There are 4 nested groupings, the coarsest first. Each group lies inside one group of the grouping before and may be the whole of it. The rows also spread widely along 15 directions, which tell nothing about the answers.
(in the rows, 128 means zero)
Known rows, each followed by its group in each grouping:
[114 130 122 174 164  94 115 104 152 140 117  83  96 149 172 141 148 129
  88  51  79 106 125 144  83 116 144 113 137 139  92 104 103 121 130 146
 190]
non vir j_663 j_786
[144 129 150 102 113 102 119 133 111 139 130 137 125 102 109 117 134 131
 198 160 150 164 120 119  93 112  91 129  98 117 114 148 165 118 140 141
 128]
gop Nor j_130 j_436
[105 129 125 122 128 128  93 125 150 110 130 119 153 146 141 157 116 133
 107 120 103 137 110 129  97  98 130 144 118 130 108 119 140 137 147 109
 121]
gop Nor j_812 j_56
[100 165 131 124 139 143 105 137 125 117 151  99 137 139  85 135  98 137
 142 111 119 113  96 124 141 127 146  62 124  97  89 112 111 158 139 148
 115]
miref pebin j_24 j_137
[145 138 120 112 138 167 110 126 132 122 100 166 151 144 117 117  87 141
 105 127 119  72 145 135 107 145 119 124  97 112 141 121 125 131 174 116
 138]
Vozu vuza j_310 j_710
[140 115 136 131 169 133 134 147 123 148 116 143 105 116 125 143  92 141
 129 144 150  67 130 135  86 148 123  46 118  85 138 104 105 146 122 137
 165]
Vozu vuza j_874 j_268
[117 143 163  85 123 126 106 152 103 119 111 158 133 125  86 163 145 124
 210 153 123 124 131 134 107 152 133 125 113  83 132 153 126 165 145 121
 142]
miref pebin j_24 j_380
[122 107 111 133 136 128 132 111 133 145 129 120 107 131 190 146 141 120
  96 144 109 129 133 113 113 132 133 153 128 118 134  73 151 141 129 152
 138]
miref zoz j_139 j_372
[148 147 128 101 122 118 121 147 110 114 138 143 154 108 113 149 113 109
 165 155 129 157 116 138 147 119 123 145 114 101 135 152 117 148 122 107
 122]
gop Nor j_51 j_214
[135 123 156 118 156 102 127 122 123 159 155 142 153  75 146 133 117 157
  88 159 181 165 123 130 106  98  34 128  93 139 117 121 179  77 133 136
 134]
non vir j_177 j_95
[129 130 107 126 134 111 123 170 136 118 142 112 175 113 130 171 140 119
 133 131 144 138 160 116 111  89 111 120 143 120 140 142 113 130 127  98
 126]
desu vugi j_284 j_386
[161 165  91 139 155 139 164 141 128 132 173 129 185  88 125 124  86 126
  80 122 156 158 157 134 182 125  87 134  99 114 135 131 137 130 113 129
 153]
desu benog j_159 j_680
[161 112 162 123 137 116 129 119 101 133 115 122 121 102 129 120 136 128
 140 149 150 104 120 148 147 124 110 112 138 140 138 129 110 101 125 117
 108]
non dumi j_346 j_484
[145 133 119 138 110 111  71 106 139  83 116 125 132 128 131 120 133 162
 132 119 110  88 118 139 105  88 146 106 132 126 131 134  99 137 155 119
 165]
Vozu Mab j_901 j_271
[201 126 105 135 101  92 135  68 106 106 115 115 136 109 189  85 160 154
 136 120 120 130 153 164 145 114 133 182 102 146 141 119 165  97 134 126
 162]
non dumi j_346 j_69
[103 119 135 124 113 101 135 120 119 128 139 100 118 143 137 143 192 180
 147  98 166 115 141 143 125 148 147 108 127 124 134  83 180 103 117 130
 150]
gop pali j_868 j_29
[132 133 137 133 163 107 134 114 131 117 136 121 177 119 130 140 122 121
 134  95  88 160 155 133  90  91  99 172  84 128 106 142 127 130 160 107
 150]
Vozu vuza j_310 j_527
[135 129 121 134 114 127  75 136 139  92 102 129 126 149 116 143 137 143
 127 113 118  49 128 138 104 112 148  95 152 123 134 136  71 129 151 103
 146]
gop Nor j_130 j_14
[102 126 149 124 134 132 101 145 136 133 134 118 147  99  94 130  85 113
 148 162 111 161 114  84  84  87  98 101 111 113  96 137 118 163 161 156
 114]
desu vugi j_68 j_724
[123 139 148 111 136  92 100 145  89 154 152 121 127  83 120 155 165  99
 134 153 152 170 104 110 157 108  59 148 126 127 117 138 128  94 134 145
 104]
non dumi j_686 j_392
[139 148  96 149 113 134 140 124 154 123 124 109 129 152 143 117 148 132
 109  73 115 135 155 145 170 142 163 167 151 157 154 138 125 117 111 115
 154]
non vir j_177 j_552
[118  95 159 148 148 151 131 119 157 108  98 129 128 133 131 144 111 149
 118 121 116  99 136 158 119 134 173 105 158 150 152 123  95 148 114  93
 150]
desu benog j_443 j_955
[117 134 134  92 112 140 104 148 100 143 147 157 141 103 115 148 124 116
 115 191 160 139 112  95 150 141  75 144 107 101 139 115 147 127 143 153
 100]
gop pali j_399 j_489
[141 150 144 137 165 134 148 138 162 128 140 112 153 123 102 119  61 120
 141  89 102 168 121 138 114  90 127 117 111 144  86 169 108 145 122 109
 126]
miref zoz j_919 j_785
[122 148 113 151 117 120 138 117 154 130 147  89 131 134 118  96 134 127
 128  75 112 181 131 110 161 101 130 166 131 165 112 139 139 113 126 137
 122]
gop mit j_650 j_42
[133 156 154 142  92 156  81 114 163 105  81 133  94 148  56  66 106 183
 181  91 125  85 116 150 121 144 180  60 136 147 120 166 121 127 154 138
 165]
desu vugi j_320 j_626
[111 143 166 115 119  80  74  97  99  96 128 104 131 124 101 155 186 143
 192 101  91 145  99 149 126  97 146 143 126 122  89 143 120 128 154 117
 137]
miref zoz j_919 j_996
[114 114 175 126 144 112 115 123 120 134 123 123 104 121 107 144 159 154
 158 129 145 104 119 140 119 140 131  87 141 127 123 115 123 115 127 130
 132]
miref zoz j_139 j_275
[125  93 133 133 105 125 132 108 136 128 117 110 106 120 158 108 126 150
 148 155 118 131 131 121 102 131 164 117 129 119 143  92 154 161 119 154
 144]
non fufa j_279 j_180
[135 152  81 122 125 106 116 177 119 139 143 112 152 120 135 162 156  96
 143 119 131 140 163  96 110 111 103 132 124  97 128 134 128 132 142 138
 150]
desu vugi j_68 j_724
[ 92 130 199 112 179  99  93 102  95 143 133 141 128  98 125 197 145 105
 130 141 102 180  79 154 125 123  95 151 104 117  94 120 134 122 140 126
 146]
desu benog j_159 j_680
[ 82  97 208 133 152  96 117 108 118 145 120 132 102  89 109 145 171 160
 158 141 134 139 123 132  86 141  97 112 115 128 116 117 136 124 138 148
 164]
non dumi j_686 j_392
[143 104 158  99 177 146 149 154 109 183 113 152 107 120 139 152  89 110
 128 166 174 114 111 135 107 150  92  90 115 117 141 105 152  98 117 124
  96]
Vozu vuza j_874 j_268
[116 119 132 157 105 121  91  96 124 105 112 113 108 111 128 121 168 106
 135 139  73 127 134  98 132 121 143 163 143 126 134 121  87 165 159 159
 159]
desu benog j_159 j_680
[140 129  93 117 127 116 123 152 119 136 135 120 140 131 158 158 158 109
 126 137 131 116 156 107 115 122 113 144 128 105 139 109 135 128 139 134
 124]
miref zoz j_139 j_275
[120 165 134 122 130 116  93 103 101 137 150 114 131 107 114 114 116 129
 124 131 117 153  86 125 148 121  99 119  95 107  91 116 143 123 154 174
 133]
non vir j_177 j_95
[104 138 147 137 169 122 115 120 119 121 127 119 149 125 117 161 130 158
 112 101 124  81 139 153  92 142 122  69 101  92 102  93 125 136 151 132
 176]
desu benog j_159 j_680
[ 82 113 176 126 169 120 109 166 120 140 126 112 128 118  75 174 124  98
 165 139 113 106 115 100  64 116 100  71 129  98  96 130  63 153 151 132
 112]
gop Nor j_130 j_14
[148 117 147 143  91 120  93 108 140 112  98 166  89 109 124 104 157 132
 140 145 111 110 142 114 121 136 122 169 135 141 157 158  94 138 143 140
 181]
gop pali j_399 j_489
[110 123 146  83  89 128  68 125  99  92 101 147 156 144 121 169 159  92
 164 162  83 140 109 115 132 110 138 211 124 117 139 139 113 151 173 103
  81]
gop pali j_868 j_29
[ 80 149 144 128 138 112 102 110 105 122 154 119 143 103  81 129 157 171
 152 124 126 122 129 110 107 144 104  88  84  76 107  95 141 153 170 179
 177]
Vozu Mab j_901 j_271
[155 118 120 160  97 142  98 113 158 100 101 109 114 145 129  91 145 117
 110 104 105 101 130 120 161 104 145 168 175 193 149 154  79 103 138  98
 104]
gop Nor j_812 j_56
[163 119 169 155 121 114 117  97 147 111  92 151  89  98 113  89 128 146
 158 120 105 116 130 158 132 136 152 134 141 154 147 174  82 141 119 122
 191]
non dumi j_346 j_69
[140 123  99  88  94 150 105 140 101 125 119 149 159 121 155 140 132 111
 110 192 138 112 139 106 144 134 105 171 118 102 163 104 153 139 160 136
  88]
non dumi j_346 j_484
[110 137 117 125 113 128  80 118 113  95 119 116 157 127 121 145 139 132
 132 140  95  94 135 114  99 113 134 117 111  89 114 104 118 166 179 146
 144]
desu benog j_159 j_680
[147 107 147 127 130 121 147 121  96 119 128 119 117 105 119 123 148 157
 168 157 153  79 148 138 137 155 146  80 137  97 150  97 112 146 119 134
 139]
miref zoz j_139 j_372
[133 140  85 141 119 132 110 132 119 149 149 109 122 119 160 129 168 109
  42 123 155 120 124 104 215 134  91 167 161 160 155 100 126  76 125 146
 102]
non dumi j_346 j_69
[150  96 179 155 121  89 142  90 111 110 117  90  85  93 118  98 154 145
 199 134 115 126 116 154 139 121 174  94 157 138 132 133  86 148  98 133
 151]
non dumi j_346 j_484
[ 96 144 145 122 156 134 114 125 114 126 127 134 160 121 104 154 129 160
 121 119 131  90 147 137  89 155 108  83  83  81 107  92 149 143 167 146
 172]
desu benog j_159 j_680
[168 130  91 126 151 151 163 111 129 147 134 131 187 118 192 123  96 124
  56 132 135 155 164 140 132 116  77 188  79 146 135  96 189  88 145 119
 119]
desu vugi j_320 j_626

New rows. What belongs after each?
[144 134 130 154 107 122 157 131 110 111 139  74 144 105  78  93 171 121
 196 105 127 156 166 118 186 128 149 138 151 149 144 154  95 127 120 127
 118]
desu vugi j_320 j_626
[168 138 113 114  77 104  79  86  99  81 115 142 128 119 142 116 160 129
 176 146  90 141 122 140 157 106 159 193 123 115 153 144 126 148 153 124
 154]
Vozu vuza j_310 j_527
[179 129 134 115 108 128 116 114 135 119  94 167 117 128 150 125 130 140
 148 130 139 137 134 173 156 134 157 164 141 156 167 162 147 103 114  87
 162]
desu vugi j_68 j_724
[154 136  97 135 136 126 120 108 134 125 145 145 149 105 184 132  95 149
  48 145 136 123 126 145 138 116 103 142 111 118 143 103 141 127 124 134
 167]
non vir j_177 j_95
[114 161 112  98 123 132 117 157 109 139 140 170 148 105 109 165 133 107
 157 156 121 176 145 113 143 161 117 164  98  72 147 140 151 171 139 150
 176]
desu vugi j_68 j_724
[151 146  91 103 101 154 109 181 144 154 118 144 103 136 128 119  82  93
 142 155 139 134 113 102 134 134 140 110 137 106 149 145 136 153 116 152
 117]
non fufa j_279 j_180
[140 154 124 141 107 137 163 161 148 146 125 101 135 120  65  62 138 135
 191  86 151 141 183 101 133 141 114 116 120 150 130 174 134 116 138 146
 125]
non dumi j_686 j_392
[136 127  87 125 128 129 135 170 134 129 143  98 175 127 152 153 122  86
 101 134 123 141 151  96 132  90 108 161 148 131 142 133 102 138 129 116
  87]
non vir j_663 j_786
[121 121  93 113 119 104  90 129 109 124 154  92 119 145 176 171 147 143
 105 135 151 113  89 131 138  96 151  95 153 109 131  70 154 113 117 127
 112]
Vozu vuza j_310 j_710
[130  92 198 134 141 129 118  90 120 136  66 148  89 125 123 116 148 146
 168 132 107  91 139 152  79 160 142 117 122 143 132 120 125 117 157 124
 164]
desu vugi j_68 j_724
[135 172  60 131 125 167 149 204 171 164 179 127 148 109 106 111  49  81
  82 143 162 184 127  63 171 113  80 124 128 121 133 150 122 148 104 158
  96]
gop Nor j_51 j_214
[131 146 139 103 116 117  96 131  79 147 123 144 116 102 108 142 167 100
 172 159 129 150 123 112 153 152 102 151 115 100 134 130 141 121 154 158
 137]
desu vugi j_68 j_724
[112 106 142 134 102 113  97 101 152  93 107 131 113 139 154 141 171 172
 146 128 110 106 142 139  89 117 165 139 146 137 143 116 136 148 136 116
 172]
miref pebin j_24 j_137
[134 130 144 190 154 134 146 121 190 135 120 128  90 118  86  72 108 167
 120  63 126 101 162 128 106 136 135  82 140 161 133 158  83 131 121 135
 212]
Vozu vuza j_310 j_710
[136 104 186 143 120 119  84  87 154 125  71 165  69 123 135 109 140 154
 134 127 107 104 109 158  96 136 141 139 147 164 141 154 110 119 137 127
 183]
non vir j_663 j_786
[141 126 154 138 140 145 120 106 130 111 125 117 115 126 119 117  99 140
 122 131 126 104  99 151 167 126 154  96 153 145 127 121  91 133 113 115
 112]
miref pebin j_24 j_137
[161 119 156 127 138 122 129 129 132 128  97 147 133 122 123 120 135 125
 145 119 132 111 149 145 104 125 101 151 119 154 137 157 111  95 144  89
 130]
gop Nor j_51 j_214
[152 148 114 150 112  95 107 105 156  75 139 124 156 118 129 118 126 159
 123  85 102 141 139 153 131  82 142 157 118 139 122 161 103 144 129 102
 185]
gop pali j_868 j_29
[132 105 147 125 140 127 148 138 111 124 116  89 152 129 119 124 117 142
 158 133 136  81 146 130  85 123 135  68 127 110 120 103 112 140 138 126
 103]
non vir j_663 j_786
[142 112 152 153 133  95 156  88 121 132 157  69 132  90 141  98 146 145
 146 122 145 193 124 132 145  86 114 130 125 167 105 112 168  96 111 139
 117]
desu benog j_159 j_680
[144  84 146 147 140 123 189 113 138 153 123  79 118 119 171 101 120 126
 140 134 132 155 145 127 101 113 136 125 137 163 132 103 149 117 103 131
 103]
non vir j_177 j_95
[123 141 115 145 150 121 134 143 124 144 159  93 155 111 109 124 137 103
 108 107 130 142 142  94 136 104  67 139 117 137 104 126 106 101 147 140
 107]
gop Nor j_130 j_14
[160 142 157 104 107 132 137 103  86 111 123 115 131 122  95  96 138 136
 217 140 130 137 121 152 174 146 156 127 118 123 127 135 140 130 131 125
  99]
miref pebin j_24 j_137
[137 141 122 123 117 155 119 134 126 126 120 164 143 113  98 116 130 100
 126 146 114 134 152 105 159 149  97 192 117 127 157 154  97 137 155 131
 131]
gop Nor j_130 j_14
[ 90 111 140 136 106 143  97 131 143 111 120  94 134 140 112 137 152 128
 125 132 126 122 123 103 137 107 145 124 166 157 133 115 120 128 146 123
  85]
desu benog j_159 j_680
[152 114  71 133 118 113 137 147 109  97 154 104 187 114 182 165 183 109
  93 148 132 107 190 102 146  96 102 185 148 121 168 102 102 132 134 101
 114]
miref pebin j_24 j_137
[111 165 127 140 153 124 109 132 145 150 145 140 130 100 113 125 102 115
  94 110 106 165 117 114 131 125  80 144  95 119 101 145 121 139 144 165
 168]
non dumi j_686 j_392
[133 122 126 115 152 154 126 106 124 141 148 127 135 118 159 132  46 130
  70 173 138 136  73 137 138 115 113 102 104 114 108  75 149 131 121 143
  95]
gop Nor j_130 j_14
[ 92 107 163 139 161 121 108 111 178 134 127 125 102 154 159 170 110 153
  87  92 120 155  84 162 113 100 158 124 155 172 122 117 145 106 101  91
 143]
Vozu vuza j_310 j_527
[138 135  94  81 119 126 122 155  99 145 145 111 159 132 172 169 119  88
 125 164 138 168 103 122 152 108 120 158 120 111 131 106 174 122 122 125
  65]
non dumi j_346 j_69
[146 133 112 116 133 141 131 125 120 129 134 119 146 129 155 142 110 144
  97 137 163 117 121 154 159 130 134 106 128 126 139  94 166 108 116 117
 116]
desu benog j_159 j_680
[149 154 142 129 124 158 129 185 128 156 113 120 107 125  35  84 131  76
 195 112 148 123 138  85 167 141 104 106 158 157 147 195  68 105 141 135
  78]
Vozu Mab j_901 j_271
[130 148  84 155 142 115 122 149 168 110 164 111 152 130 127 141 117 161
  82  75 148 116 145 134 141  96 133  99 148 133 138 135 108 125 110 104
 174]
Vozu vuza j_310 j_710
[108 153 137  97 110 106  80  94 128 103 130 123 148 150 145 149 123 175
 145 112 111 155  86 174 112 108 163 129 100 115 100 117 190 130 144 121
 148]
non vir j_177 j_95
[175 149 109 116 118 124 109 146 138 145 100 154  87 131 142 123 119 114
 157 124 125 111 130 132 101 131 135 121 124 112 132 154 130 134 127 139
 169]
miref zoz j_919 j_996
[154 141 152 129 157 111 115 158 151 149 131 160  99  94 107 142  97 102
 152 133 137 171 100 132 122 101 102 115 139 138 137 191  92 129 101 118
 164]
Vozu Mab j_901 j_271
[150 134 135  79 153 121 126 175  98 140 116 165 159 106 135 201 105  82
 174 181 132 150 130 144  98 123 114 124 109  73 142 149 123 155 124 100
 129]
desu vugi j_284 j_386
[159 129 140 132 116 103 113 121 140 111 108 148 119 114 124 117 129 150
 160 117 123 124 140 144 102 108 131 135 123 130 136 162 116 132 131 113
 178]
gop mit j_650 j_42
[110 107 150 151 177 104 169 130 128 150 127  45 123 151 148 138 139 156
 140  64 136  87 138 155  71 123 148  37 127 134  84  75 136 100 115 124
 121]
non dumi j_686 j_392
[119 138 159 124  88 132  74 123 130 132  89 139  55 151  97 128 198 143
 169 107 154 105 104 149 181 170 172 119 185 165 160 147 137  85 120 124
 145]
desu benog j_159 j_680
[ 95 149 107 110 140 115 107 127 119  95 150 122 195 145 121 174 142 164
 129  97 110 118 150 142 100 118 137 129  91  81 118 102 149 153 164 108
 161]
Vozu vuza j_310 j_710
[104 160 187  99 154 115  92 155 135 140 113 173 126 122  63 157 113 173
 172 108 157 113 109 169  84 154 112  63 103  98 109 169 141 126 136 121
 189]
non vir j_663 j_786
[147 122 127 140 139 126 141 148 120 129 141  82 157 113 113 122 123 121
 131 122 154 124 142 118 150  96 114  95 150 151 126 129 104 101 125 110
  89]
desu vugi j_68 j_724
[ 96 126 147 141 139  78 107 112 136 107 156 114 138 102 134 164 147 184
 125 115 132 143 116 154 105 107 138  99 131 106 116 118 131 153 109 131
 202]
non vir j_663 j_786
[161 126 151 121 132 128 109 146 125 128 113 142 123  97 109 127  98 122
 150 163 155 114 118 132 115 108 107  85 133 125 133 153 110 126 129 122
 128]
desu benog j_159 j_680
[154 134 135 140 114 119  95 128 171  84  99 150 123 129 122 126 104 169
 134 102 120  86 126 174 119 111 179  97 154 142 148 175  83 151 112  87
 189]
non dumi j_346 j_69
[142 147  92 120 123 132 137 166 108 161 103  90  97 168 136 139 153  75
 188  97 108 109 147 114 115 158 171 103 139 102 125 115 127 134 134 148
 125]
desu vugi j_68 j_724
[236 156 105 109  80 160  97 127 117 109  67 207 123 110 117  72 104 111
 157 163 131  90 159 147 175 151 127 177 124 136 192 198 102 120 155 108
 160]
desu vugi j_68 j_724
[113 116 111 124 117 126 118 133  96 150 135 110 118 117 158 158 191 114
 110 155 150 134 139 106 159 146 109 153 144 124 155  81 153 101 133 151
 116]
desu vugi j_320 j_626
[134 128 140 127 160 117 100  97 135 123 142 161 161 107 174 160  96 141
  34 137 120 135 110 146 113  98  66 170  84 135 109 111 138 104 146 114
 153]
gop pali j_399 j_489
[161 130 124 117  86 156 120 127  56 123 115  79 119 122  84  83 155 121
 184 163 162  70 123 114 203 159 150  74 154 116 149  95 109 107 147 156
  53]
desu vugi j_320 j_626
[147 125 133 134 145 108 117 109 138 152 140 132 115 110 162 129 128 109
 101 121 126 188 112 124 135  91  85 184 119 165 125 137 155  85 129 128
 132]
Vozu vuza j_310 j_527
[145 137 127 122 132 133 109 134 110 128 141 157 136  94 103 126 129 127
 115 153 150 120 131 118 169 131  91 139 128 118 158 139 105 122 139 128
 139]
Vozu vuza j_310 j_710
[114 108 135 153 108 109 100 112 135  97 131  78  83 141 128 134 146 169
 150 118 130  83  91 145 133 121 202  50 178 121 127  94  98 151  97 128
 147]
gop Nor j_812 j_56
[126 134 150 122 168  85 148 126 137 164 158 126 128 103 147 152 137 147
 140 112 153 191 129 144  94 113  86 128  93 128  98 124 192  99 110 137
 162]
miref zoz j_139 j_275
[132 135 140 121 142 108  98 116 114 127 125 140 131 117 143 153 149 147
 100 123 136 101 119 156 134 132 107 125 121 121 129 116 130 106 140 122
 157]
non dumi j_346 j_484
[150 172 110 147  95 143  91 114 165  97 116 115 117 147  89  75 103 143
 150  77  91 118 119 128 150 108 169 124 137 150 107 173  98 145 148 134
 146]
miref zoz j_919 j_785
[128 141 136  88 146 142 125 160  92 133 140 166 179 102  85 153 115 125
 146 166 158 119 151 116 127 145  74 127  89  81 147 132 135 137 160 123
 118]
Vozu vuza j_310 j_527
[104 124 102 139 131 126 100 174 165 123 132 115 127 141 147 180 118 125
  87 124 131 102 126 118 105 103 148  91 176 119 147 125  87 155 106 114
 143]
non vir j_177 j_552
[135 127 132 148 141 117 132  58 114 118 141 113 127 118 158 109 134 138
 108 107  85 162 119 148 163 126 140 182 102 138 121  97 143 126 137 141
 158]
Vozu vuza j_310 j_527
[ 59 117 124 168 118  87 103  92 186  68 170  58 160 141 155 164 143 189
  94  75  84 175 105 148 123  57 199 128 168 154 106 109 120 167 103 103
 163]
non vir j_177 j_95
[187 141 151  96 149 134 150 143  88 168 106 150  99 123 126 127 103  78
 166 138 145 143 102 155 173 152 117 141 124 130 138 150 125  94 105 113
  96]
gop mit j_650 j_42
[115 129 127 143 115 116 126 108 144 115 141  68 101 144 124 111 100 141
 177 107  99 150  86 134 112 103 197  74 137 117  90 107 126 166 107 150
 132]
gop Nor j_130 j_14
[121 136 119 114 126 132 144 101 116 127 154 140 156  98 142 129 125 141
 124 154 112 177 142 119 140 138 115 182  84  95 128 102 174 167 138 156
 154]
miref zoz j_919 j_996
[156 161 114 131 157  98 145 149 124 152 144 109 119 119 131 141 123  74
 175  96  92 176 133 124 119 112 124 143 112 105  98 157 111 148 116 141
 153]
miref zoz j_139 j_372
[178 139 127 139 130  73 124 111 104 100 132 113 118 112 143 136 149 148
 163  97 126 105 128 175 128 113 151 102 120 104 122 133  99 130 107 112
 190]
gop pali j_868 j_29
[143 109 169 135 132 101 107 115 150 142  99 121  96 122 148 117 139 144
 137 112 138 132 112 147  92  94 109 122 137 180 115 150 141  77 129 113
 129]
non dumi j_686 j_392
[107 142 117 115 145 150  93 139 138 131 135 126 173 134 137 159  89 107
  71 132 111 149 108 114 129  94  99 147 116 136 107 118 135 120 162 119
  95]
desu vugi j_68 j_724
[125 114 146 123 162 126 137 136 123 183 128 121  87 124 146 142 122  84
 129 136 134 172  99 115 131 126 102 142 131 146 126 117 146  98 114 140
  99]
Vozu vuza j_874 j_268
[154  90 150 120 133 141 140 149  85 164  87 129 100 109 136 134 174  70
 169 174 139 106 160 100 121 158  98 144 145 130 166 118 108 110 142 140
  97]
desu benog j_443 j_955
[144 141 142 152 134 130 119 124 125 135 136 106 109  95  94  98 121 119
 142 122 136 146 112 121 173 120 120 102 146 147 123 145  99 119 118 150
 132]
desu benog j_443 j_955
[ 95 146  85 103  60 100  65 149 151  92 166  93 163 151 135 154 166 171
 120 118 169 158 107 106 140  62 135 138 146 141 126 120 189 107 133 116
  95]
gop pali j_868 j_29
[133 129 117 105  61 145  96 127  94  98 114 138 127 117  85  98 177 133
 200 180 131 109 147  91 163 151 148 148 138 102 181 129 118 162 166 154
 115]
Vozu Mab j_901 j_271
[123 121 118 139 136 127 113 121 130 119 147 119 140 112 135 134 111 144
  90 144 136 104 121 117 121 111 107 103 123 113 122  96 113 133 137 140
 136]
gop Nor j_130 j_14
[188 130 137 148 126 122 111 101 118 136  83 125  67 121 146  95 122 102
 156 125 105  98 114 146 123 133 150 108 136 135 126 136 102 122 129 146
 162]
desu benog j_159 j_680
[148 123 131 102 143 120 144 157 140 145 133 158 153 116 132 148 119 135
 143 134 167 160 155 135 103 112  94 148 112 134 152 153 168 105 122  92
 138]
Vozu vuza j_310 j_710
[190 139  98 117 140 126 165 158 114 127 146  77 205 126 123 104  99  98
 148 112 151 134 161 119 122  69  77 133 104 149 106 146 125  80 146  91
  48]
gop Nor j_130 j_14
[135 147 149 126 137 108 104  99 122 111 116 153 117 125 113 141 145 132
 165 100  93 154 116 166 151 137 154 170 117 126 136 160 116 136 130 108
 182]
Vozu vuza j_874 j_268
[148 159 107 119  99 121  78  77 105  82 142 118 141 140 141 127 150 157
 110 116 112 117  91 166 219 124 170 159 138 130 132 108 132 116 137 119
 122]
miref zoz j_139 j_275
[136 139 151 132 184 131 140 143 148 155 140 124 143 112 111 132  54 102
 117 116 119 155 107 129  87  94  80 102  94 132  81 147 108 122 131 125
 119]
gop Nor j_130 j_14
[180 123 135 102 134  99  79 166 125 135  99 173 132 106 150 160 129 109
 126 152 149  98 135 138  82  93  73 134 127 126 148 172 110  95 141  94
 147]
non fufa j_279 j_180
[ 86 141 142 149 112 106  80  96 134 119 154  93  74 135 108 128 163 167
 131  94 133 142  70 135 184 124 174  94 168 143 120 105 132 117 110 152
 151]
Vozu vuza j_310 j_527
[ 92 160 102 118 116 103  66 162 144 131 179 111 128 122 102 155 131 164
 109 119 181 142  88 104 134  84 105  69 143 115 112 122 157 109 128 145
 136]
Vozu vuza j_310 j_710
[ 94 153 128 102 106 104  72 151 142 122 149 137 127 120 121 170 134 155
 135 135 152 163  88 135 134 106 130 114 135 114 124 144 159 135 117 130
 148]
non dumi j_686 j_392
[120 118 137 121 156 139 151 158 137 158 130 140 141 114 137 149 116 133
  99 136 162 121 150 128 115 144  91 118 120 128 143 118 141 116 120 123
 129]
non dumi j_686 j_392
[180 131  88 135  87 124 101 122 103 111 105 130  87 122 159 120 167 129
 145 148 142  75 140 140 168 152 171 114 164 108 179 113 108 136 114 143
 175]
desu benog j_443 j_955
[ 94 104 166 154 171 116 133 127 111 158 113 115  93 113 122 155 169 127
 132 118 117  92 149 119  90 166 119  84 132 108 123  87 100 132 140 155
 178]
desu vugi j_68 j_724
[126 131 136 127 171 111 161 155 125 152 168 125 142  91 137 170 128 104
 120 137 144 179 137 122 141 120  86 142 125 119 128 132 124 135  94 123
 140]
miref pebin j_24 j_380
[155 152 134 118 123 147 113 142  98 144 122 121 120 111  82  89 109 116
 142 141 153  92 110 116 174 148 104  84 126 123 124 133 105 110 146 156
  89]
non dumi j_346 j_69
